Each new row is followed by its nearest point in the smallest flat space through zero that holds the last named rows.

Z256 (5 x 8)
[[ 4.30 -2.45 -0.29  0.96 -2.34 -3.22 -0.21 -1.31]
 [-0.55  2.92 -0.88  0.09  0.83  0.91  0.34  0.51]
 [ 1.15 -0.20  0.07 -1.49  0.29  2.40  0.86  2.03]
 [-4.39  2.75 -1.08 -2.99 -0.60 -1.54 -0.12 -0.42]
 [-0.29 -2.26 -1.23  0.75  1.75 -1.79 -0.93 -1.54]]
New rows:
[-1.18  0.97  1.92 -0.57  0.00  2.31 -0.71  3.98]	[-1.10  0.86  1.69 -0.93 -0.17  3.26  0.74  1.96]
[ 0.31 -0.76 -1.61 -2.19 -3.20 -1.02  0.32 -0.12]	[ 0.67 -0.41 -0.52 -2.61 -2.29 -1.80  0.34  0.16]
[ 0.60 -0.10 -3.98 -1.10  0.02  0.48  0.45 -0.52]	[ 1.01  0.34 -2.58 -1.52  1.18 -0.72  0.21  0.30]
[ 1.83  2.17  0.15  3.98  0.25  1.53 -0.06  1.53]	[2.16 2.35 0.60 3.42 0.59 1.84 0.34 0.34]

Z903 (5 x 8)
[[-2.27  3.86 -1.40  0.22  2.25  1.57  4.15 -0.80]
 [ 0.07  1.37 -2.72  0.70  2.96  0.11  5.68  0.70]
 [-0.87  2.93  0.59  2.12  0.85  0.12  3.58 -1.71]
 [-2.67  1.07 -0.72 -2.73  0.10  1.24  3.39  1.02]
 [-1.59  2.61 -0.59 -0.11 -0.61 -0.06  2.56  0.93]]
New rows:
[-0.19 -1.56  1.03 -0.26 -1.48 -3.53  0.73 -1.50]	[ 0.67 -1.50  1.90  0.47 -1.72 -1.29  0.94 -0.15]
[ 0.04  0.59 -0.02 -1.99 -0.15  0.32  0.44  2.14]	[-0.77  0.03 -0.87 -1.55 -0.58  0.08  0.42  1.58]
[-0.49 -3.98 -0.26  0.54 -0.18 -3.60  3.98 -2.81]	[ 1.45 -3.15  1.68  0.58  0.16 -1.20  4.21 -0.84]

Z540 (5 x 8)
[[-0.88  0.98 -2.65 -0.50  0.65 -2.68 -1.77 -1.58]
 [-2.93  0.37 -2.52  0.75  0.91  0.85  1.47  2.23]
 [ 1.54  2.92 -1.65 -0.30 -0.69  3.16 -1.40  1.57]
 [ 0.08  1.26 -0.40 -1.03 -3.03  1.70 -0.86 -0.53]
 [ 2.08  2.24 -2.13 -1.94  1.61  0.40  0.72  0.63]]
New rows:
[-1.15 -1.96 -1.47 -2.76  0.75 -1.36  0.77 -0.88]	[-1.04 -0.47 -1.07 -1.59  0.31 -2.06  1.70 -1.09]
[-1.61 -0.70 -3.36  1.46 -0.26  2.17  1.63 -0.64]	[-2.40  0.41 -1.87  0.20 -0.44  0.90  0.93  1.26]
[-1.52 -1.80 -0.85  1.11 -0.43 -0.75  1.80 -1.71]	[-2.11 -1.40  0.04  0.04 -0.37 -1.32  1.15 -0.56]
[-1.48 -0.56 -3.16 -0.16  0.87  0.02  0.48  0.38]	[-1.85  0.56 -2.40 -0.11  0.81 -0.52  0.65  0.68]

Z592 (5 x 8)
[[ 2.61 -0.78 -0.83  1.59  0.40 -1.50 -0.86  0.32]
 [-0.97 -1.37 -1.45 -0.75 -2.29 -1.07  0.07  1.31]
 [-0.90  0.90  1.25 -3.72 -1.40 -0.68  1.09  0.53]
 [ 3.50 -1.53 -1.48 -1.09  1.05 -2.97  1.12  1.83]
 [ 1.36 -1.70  0.84  0.24  0.49  1.66  1.41 -0.31]]
New rows:
[ 0.37  0.98  1.36  3.18  1.19 -0.56  0.40  3.03]	[ 0.80  0.19 -0.58  1.40  1.32 -0.31 -0.55 -0.17]
[ 1.23 -0.42 -0.39 -3.79 -2.78 -1.04  2.51  2.60]	[ 0.69 -1.47  0.09 -4.08 -2.25 -1.73  2.00  1.85]
[ 0.38 -1.88 -0.20 -1.15  0.36  1.34 -0.86  2.02]	[ 0.22 -1.42 -0.44 -0.32 -0.27  0.29  0.98  0.55]
[ 1.21 -1.57 -1.09  0.21  0.28 -1.35 -0.91 -1.77]	[ 1.41 -0.65 -0.58  0.97 -0.01 -0.83 -0.50  0.25]
[ 0.21 -2.02  0.48 -1.75 -1.49 -0.14 -1.66  0.20]	[ 0.38 -0.93  0.38 -0.74 -2.23 -0.38 -0.04  0.36]
[-0.19  4.48 -0.78 -1.03  2.88  0.39  1.52 -0.16]	[-0.96  3.07  0.24 -1.33  3.73 -0.36  0.56 -0.34]

Z914 (5 x 8)
[[-0.36  3.56  0.46 -2.56 -0.87 -0.69 -1.01 -0.62]
 [-0.88 -0.52 -1.42 -1.54  1.67 -1.59  1.97 -1.22]
 [ 0.76 -2.83  1.73  1.90  0.06 -1.10  1.11  0.82]
 [-0.19  0.48  1.06 -2.86 -0.89 -0.33  3.00  4.19]
 [ 1.23 -0.71 -2.49 -0.84 -0.34 -1.89  2.87  1.76]]
New rows:
[-2.09 -0.75 -0.11 -1.57 -0.03 -0.87  1.41 -1.78]	[-1.24 -0.21  0.04 -1.42  1.49 -0.97  1.13 -1.23]
[ 1.91 -2.72 -0.01 -2.03 -0.91  0.65 -1.07 -1.61]	[ 0.20 -0.44 -0.13  0.64  0.15 -0.25 -0.20 -0.56]
[ 0.68  2.62 -2.17  2.38 -2.50  1.14  1.29 -0.93]	[ 1.46  1.22 -2.47  0.75 -1.31  0.42 -1.13  0.16]
[ 2.62  2.08  1.13  1.46  1.35  2.58  1.28 -0.12]	[ 0.14  0.15  0.18  0.59 -0.50  1.21 -0.79  0.61]

Z581 (5 x 8)
[[ 3.09 -0.05  1.02  1.45  0.75  0.30  0.14  0.96]
 [ 1.13  0.93  0.36  3.38  1.42  3.49 -0.17  0.39]
 [ 3.28 -0.72 -1.01 -1.51  3.26  2.53  1.65  1.22]
 [ 1.61 -1.94  0.60 -2.75  0.40  3.20  2.83  0.31]
 [ 4.02 -1.17 -0.35  0.06  2.93  2.79  0.96  0.29]]
New rows:
[ 2.68 -1.59 -1.11  0.65 -2.15 -2.31  1.78  0.24]	[ 2.25 -1.10  1.22 -0.56 -0.83 -1.98  0.14  0.11]
[-2.66 -0.32  2.50  0.81  0.83  1.63  1.35 -1.49]	[-1.70 -0.22  0.64  0.62 -1.13  2.35  0.47 -0.87]
[-0.82  1.83 -2.36 -0.60  2.19 -1.04 -2.20  1.60]	[-0.89  1.96 -2.52 -0.15  2.39 -1.45 -1.11  1.13]
[-1.96  1.56  1.39 -0.19  0.29 -2.68  0.57 -0.29]	[-1.48  1.01  0.04 -0.24 -1.07 -2.10 -0.41  0.68]
[-0.49 -1.67  0.02 -1.00  0.61 -2.35  0.73  0.55]	[ 0.26 -0.49 -0.26 -1.69 -0.19 -1.86  0.11  0.09]

Z147 (5 x 8)
[[-2.12  0.81 -1.01  1.44 -2.61 -0.67  1.48 -1.58]
 [-1.08  0.96 -0.25  1.45 -3.19  1.57  2.60  1.30]
 [ 2.84  0.72 -4.39  1.71  2.51 -0.62  1.08  2.10]
 [ 0.75 -0.19 -2.23  1.05 -1.13 -1.00  2.77 -1.47]
 [ 1.84  0.45  0.19 -0.40 -0.63  1.62  1.29 -1.55]]
New rows:
[ 2.19 -1.63  1.96 -2.73  1.03 -0.74  2.30  2.41]	[ 2.30 -2.95  1.62 -1.74  0.74  0.03  1.56  2.16]
[ 2.01 -2.03  0.15  0.42 -0.87  0.38  0.75  2.62]	[ 1.31 -1.38  0.26 -0.28  0.00  0.39  1.69  2.61]
[-0.71  0.83 -0.04  0.73  0.29  0.26  2.56 -1.97]	[ 0.12  0.41 -0.70  0.46 -1.20  0.06  1.33 -1.74]
[-1.94 -0.26  0.65  1.17 -2.07  0.81 -0.29 -0.72]	[-2.01  0.59  0.79  0.43 -1.95  0.32  0.14 -0.54]

Z820 (5 x 8)
[[-2.02  0.23  1.31 -3.63  3.51 -0.05 -1.00 -2.31]
 [ 0.00  0.08  1.00 -0.75  3.61 -1.17 -3.27 -0.01]
 [-1.23 -0.34  2.68 -1.59  2.95 -0.49 -0.09 -3.92]
 [-1.02 -1.51  2.22 -3.95  2.86  1.96 -2.95  4.25]
 [-2.30 -0.10  0.43  0.02  1.81  2.76 -0.65  1.25]]
New rows:
[-4.38  0.82 -0.87 -1.53 -0.49 -1.09 -2.26  0.34]	[-1.62  1.14 -1.67 -1.81  1.43  0.47 -0.87  0.23]
[-1.03  0.63 -1.96 -0.55 -1.37  2.47 -0.45  0.34]	[-1.40  0.74 -1.83 -0.36 -0.64  1.59  0.67  1.09]
[-0.89 -1.64  0.16  1.38  0.19 -2.23 -1.35 -3.59]	[ 0.46  0.32  0.76  1.26  1.15 -1.72 -0.21 -3.09]
[-1.74 -2.08 -0.17  0.86  0.63 -0.60 -1.87  0.44]	[-0.21 -0.09  0.42  0.65  1.26  0.31 -1.22  0.62]

Z267 (5 x 8)
[[-0.05  1.96  0.99 -2.32 -1.22  0.54 -0.07  3.59]
 [ 1.74 -0.62 -2.22 -0.10 -0.93  2.77  0.92  1.20]
 [ 0.94  0.71 -1.03 -1.39  0.16  5.33  0.21  0.65]
 [ 2.57 -2.55 -3.21 -1.35  0.94  2.01 -1.97  2.15]
 [-2.16  1.18  0.31 -0.08 -0.48  2.79  2.43  2.79]]
New rows:
[-1.40  0.01  0.74  0.69 -1.57 -1.01 -2.23 -3.28]	[ 0.01  0.44  1.19  0.51  0.37 -1.43 -0.72 -2.98]
[ 1.07 -2.82  0.54  4.21  3.68  1.23  0.89 -0.10]	[-1.22 -2.80 -1.74  2.22  2.09  0.88  0.53 -1.29]
[-1.86  1.70  2.80  3.30  1.00 -1.10  0.80  2.04]	[-3.16  0.84  1.80  0.89  0.12 -1.45  1.55  0.98]
[ 1.27 -1.43 -2.16  0.00  1.41 -1.47  0.78  0.57]	[ 0.80 -1.98 -1.70  0.66  0.22 -0.99 -0.30  0.66]
[ 0.30  0.41 -0.09 -2.78 -0.10 -1.97 -0.61  2.22]	[ 0.47  0.39  0.45 -1.75 -0.41 -1.63 -1.34  2.58]
[-0.92  1.57 -0.21 -1.45  1.87  2.13  1.48  1.14]	[-1.32  0.83  0.46 -0.81  0.63  2.66  0.44  1.25]

Z12 (5 x 8)
[[-2.39  1.88 -2.37 -2.54 -0.64 -0.91 -0.60  1.19]
 [ 3.57 -2.20 -1.77 -0.19 -3.03  0.49 -1.91  0.15]
 [ 3.10 -2.21 -0.14 -1.51 -0.84 -1.75 -0.12 -0.61]
 [ 0.63  2.56 -1.16  0.13 -2.16 -4.84 -0.94 -0.14]
 [-2.45  0.20 -1.26 -2.75 -0.59  0.39 -1.48 -0.08]]
New rows:
[ 0.22 -3.98  0.20  0.73  0.52 -0.39  0.54  1.16]	[ 1.61 -1.90  0.50 -0.37  0.58  0.77  0.67 -0.11]
[-0.52 -3.09 -1.83  1.89  0.97 -0.56  1.58  3.66]	[ 1.39 -0.15 -1.14  0.25  0.78  1.11  1.89  2.04]
[ 1.46 -1.39 -0.18  0.59 -0.43 -0.65 -0.02 -2.23]	[ 1.58 -1.27  0.85  0.29 -0.58 -0.69 -0.55 -1.12]

Z213 (5 x 8)
[[ 0.08  0.03 -1.33  0.06  0.15 -0.77 -1.51  0.66]
 [ 0.06  2.50  2.86  1.53 -0.56  2.19  0.45 -0.82]
 [ 0.77  0.88 -0.70  1.20  2.16  0.10  0.74 -2.50]
 [-1.25  1.66  0.82  0.06 -0.58 -1.66  0.51 -0.40]
 [-0.66 -1.30  1.18  2.69  0.67 -1.60  0.12  0.42]]
New rows:
[ 1.38 -0.01 -1.35  1.40 -2.56 -1.60  1.36 -0.02]	[-0.49 -0.19 -0.08  0.01 -0.06 -1.08  0.14  0.14]
[ 0.91  0.55 -2.68  0.72 -0.03 -0.80  0.60  1.10]	[ 0.21 -0.10 -1.57 -0.18  0.58 -0.81 -0.88  0.00]
[ 0.83 -2.07 -0.97  1.15  2.56 -1.94  1.96  1.36]	[ 0.04 -2.91 -0.84  1.14  1.68 -1.74  0.87 -0.29]

Z351 (5 x 8)
[[-0.75  0.03  1.48  0.74 -1.82 -1.16 -0.37  1.51]
 [ 1.29 -1.15 -3.58 -1.56  0.32 -2.24 -0.91  1.05]
 [ 3.04  0.53  1.00  0.36  2.58 -2.07 -1.95 -0.29]
 [ 3.72  1.82 -1.92  2.74  0.17 -1.35 -2.25  3.72]
 [ 1.97 -1.59  1.96 -2.53 -1.35  0.89  0.57  1.72]]
New rows:
[ 1.10 -2.64  1.57 -2.62 -0.24 -0.79  0.42  0.36]	[ 1.06 -2.04  1.55 -3.04 -0.44 -0.77  0.17  0.27]
[ 0.23  2.65  2.45  1.09  1.81  2.74 -1.89 -2.59]	[ 0.56  1.89  2.51  1.98  2.39  2.05  0.06 -2.26]
[ 1.03  1.29 -0.57 -2.26 -0.28 -2.56 -2.21  2.26]	[ 1.64 -0.71 -0.62 -0.67 -0.36 -2.72 -1.40  1.86]
[-2.05  2.09  2.59 -0.27  0.54 -1.00 -1.45  2.07]	[-0.66  0.53  2.36  1.32 -0.79 -1.36 -0.69  0.54]
[ 0.95 -0.06  1.01 -2.00  0.99  2.26 -1.70 -0.32]	[ 1.66 -0.38  0.99 -1.22  0.97  1.38  0.39 -0.51]
[ 0.09  0.52  0.24 -0.25  2.33 -2.53  1.42  2.74]	[ 0.91 -0.09 -0.08  0.07  0.17 -1.71 -1.00  0.75]
